There are 4 ways to turn a row about zero (a turn may also mirror it). The second row of each pair is the first, turned, with some noise. The first 36 pairs use one turn. New pairs use 3 turns, one after the other, and a turn may come again.
In the rows, 128 means zero.
Known pairs, each followed by its turns in order:
[129 125 106 111 155  61 107 114]
[ 85 166 144 162 110 115 118  91] -> J537

[144 155 125 119 128 118 138 174]
[119 125 131 134 176 113 108 136] -> J445

[144 155  94 178 153 128 146 153]
[121 102 111  90 162  80 136 101] -> J445

[ 83 133 147 111  99 120  68 179]
[ 99 140 159 103 102 134 136 210] -> J936

[103 148 117 164 128 166 107 128]
[150 145 164 162 102 118 143 137] -> J936

[192 180  83 150 132 142  89 130]
[161 158 207  84 142 138 122  94] -> J537

[104 128 109 138 169 110  97 137]
[ 89 108 103 100 127 146 131 122] -> J445

[151 172  82 115 175 123 104 139]
[106 158 181 114 174 117 121  97] -> J537

[ 64 163 173 128 126 164 112 132]
[134 178 152 117  93  71 142 163] -> J936

[129 141 132 160 105 106 138 149]
[140 145 133 131 114 143  90 154] -> J537

[165 115 106 158  95 181 136 167]
[103 117 155 160  69 165 116  98] -> J936

[110 125 132 160  87  98 119 148]
[102 112 137  98 154 171 122 119] -> J107

[129 158 147 102 203  91 105 171]
[ 53  98 126 134 167 163  90 101] -> J445

[175 161  94 162 165 110 119 109]
[159 120 175 129 154  84 124  89] -> J107

[114 106 181 139 120 142  98 141]
[101  82 116 146 130 149 135 163] -> J107

[120 110  83 101 126 131  85 147]
[102 135 137  83 111  98 155 151] -> J107

[116  98 143 153 153 139 122  87]
[128 164 135 156 166 110 122 113] -> J936

[149 167 103 186  91 104 132 103]
[140  61 142 173 129 104 159 117] -> J936

[107 113 195 150 124 101 106 108]
[115 152 112 144  75 118 162 175] -> J537

[ 73 121 119 120  57 147  98 173]
[188 136  72 113 124  76  90 137] -> J537

[147 114 137 130  83  67 110 105]
[141 157 128 162  67 139 118 107] -> J537

[134 157 135  82 164 139 126 103]
[104 100 124 169 101 129  93 116] -> J445

[124 173 139 122 131 125 129  68]
[135  73 148 150  85 123 130 125] -> J445

[135 148 163 168 133 142 109 128]
[123 134 177 130 123 106 150 114] -> J936

[103 113  78 161 140 110 120 126]
[103 121  94  89 122 118 167 140] -> J445

[146 159 114 155 166 136 153 157]
[147 115 164 137  97 118  99  85] -> J107

[109 117 179  95 135 142 162 153]
[121 135 102 169  80 170 133 138] -> J107

[158 144 148 163  82 142 139 127]
[189 123 155 124 148 113 141 118] -> J445

[125 125  71 175 121  75 101 120]
[112 145 171 128  81 100  70 105] -> J537

[100  95 102 140 130 162  99 145]
[ 93 118 142  99 110 109 107 173] -> J107

[ 60 141 131 212 173 166 150  96]
[ 96  65 170 108 125  84 119 216] -> J537

[ 65 117 130 120 128 146  96  83]
[135 182 117 163 142 102 143 170] -> J936

[ 41 113 143 135  98 133 146 115]
[ 65 158  94 134 137 163  91 144] -> J107

[150 160 114 151 101 152 139 178]
[130  96 158 127  68 143 126 114] -> J936

[114 120 181 165 134 176 156 152]
[153 159 168  81 126 122  84 100] -> J445

[127 164 137 132 123 142 109 144]
[114  97 116 127 121 116 127 104] -> J107

New pairs. What belongs after each?
[103  73 123 134 135  91 139 157]
[158 148  88 105 113 133 165 159] -> J107 J107 J445

[144 138 135 128 100 131 118  78]
[ 87 137 112 168 140 121 124 136] -> J107 J537 J107

[161 137 146 148  99 120 167 109]
[140 126 111 183 154 145 116 134] -> J445 J445 J107

[130 137 150 123 106 154 124 113]
[124  96 154 119 142 135 122 136] -> J936 J537 J107

[114  96 108 144 101 142 137  89]
[102 149 111 124 113 101 174 137] -> J936 J107 J537

[134  54 135  74 154 131 152 116]
[118  65  77 121  89 126 115 167] -> J537 J445 J936

[111 122 158 135 156  81  90  97]
[ 97 152  79 152 141 136 166 133] -> J107 J445 J107

[117  51 130 171 147 122 132 111]
[176 126 113  71  80 157 129 141] -> J107 J537 J936

[108 128 160  66 149  99 120  85]
[172 164 163 129 176  93 139 131] -> J936 J537 J936

[149  86 181 173 142 133 153 110]
[177 107 111 100 144 151 133 185] -> J537 J936 J445

[ 87 120  92  99 176 119  90 136]
[ 91 150 103 130  99 177 103 162] -> J537 J445 J107

[112 153 108 105  92 106 173 135]
[102 162 144 125 137 177 134  97] -> J537 J107 J445

[128 151 125 154 105 154 173 201]
[127  96  46 114  93 127 141 120] -> J537 J445 J445

[167 105 142  99 113 134 128 110]
[124 130 105 140 114 163 146  90] -> J445 J107 J445

[117 160 106 100 120 166 160  92]
[152 132  86  92 171 107 136 115] -> J107 J107 J936

[148 139 136 108 130 126 145  82]
[ 94 142 137 127 101 119 162 125] -> J107 J445 J445

[159 140 138 141 143 116 103 104]
[132 157 140 144 118 119  85 130] -> J936 J537 J936

[123 116 123 129 118 134  94  80]
[ 98 158 164 117 136 125 127 147] -> J537 J936 J107

[166 131 106 135 148 167 139 128]
[160 135 145 155 143 123 167 118] -> J936 J445 J445

[118 122 103 157 101 110 128 173]
[102 137 123 140 129  75 156 119] -> J107 J537 J445

[166 150 182 104  86 105  94 150]
[128 114  58 144 188 134 142 127] -> J445 J537 J537

[130 148 132 114 154 138 138 106]
[117 133 140 127 155 128 103 111] -> J107 J936 J936

[156 175 181 151 123 119 121  69]
[100 140 127  48 157 161 110 125] -> J445 J107 J537

[163  78  89 106 142 144 105  91]
[120 182 108 177 103 166 114 141] -> J107 J936 J445

[131 127 125 132 138 136 162  71]
[169 130 138  93  98 141 111 128] -> J445 J537 J537

[112  93 130 133 101 118 125 142]
[141 162 111 115 134 138 126 155] -> J936 J936 J537

[139  95 105 104 123 135  97 164]
[128 129 102 155  77 140 139 115] -> J107 J107 J936

[141 111 180  93 102 114 138 107]
[134  94 104 118 156 126 184 134] -> J107 J107 J107

[148 160  91 168 160 105  91 146]
[138 164  91 138  71 144  91 107] -> J936 J537 J936

[179  81 144 110 137 138 110  92]
[176  92  83 141 141 145 131 162] -> J107 J107 J107

[132 130 128 126 107  82 129 115]
[110 123 143 104  99 101 134 135] -> J936 J107 J936

[172 147 103 170 135 157 139  75]
[127 100 143 165 129 180  95 175] -> J445 J445 J537

[106 150 160 137 111 170  92 179]
[137 152  72 167 119 104  86 119] -> J936 J936 J537

[158 174 185  87 124 145 110 154]
[118 125 143 151 148 141 177 203] -> J445 J936 J537

[116 115 155 156 144 137  99 149]
[ 94 106 159 125 101 132 131 122] -> J537 J445 J107

[ 72 106 128  91 121  98 116  75]
[156 172 158  93 152 110 169 170] -> J936 J537 J936

[133 180 108 154 154 118 120 161]
[105 122 133 101  85 125 153 171] -> J445 J537 J445

[115 147 113 116 125 119 119 136]
[151 138 122 120 117 137 136 139] -> J445 J445 J936

[126 112 147 146 120 141 156 124]
[115  97 152 128 125 142 123 121] -> J445 J107 J537

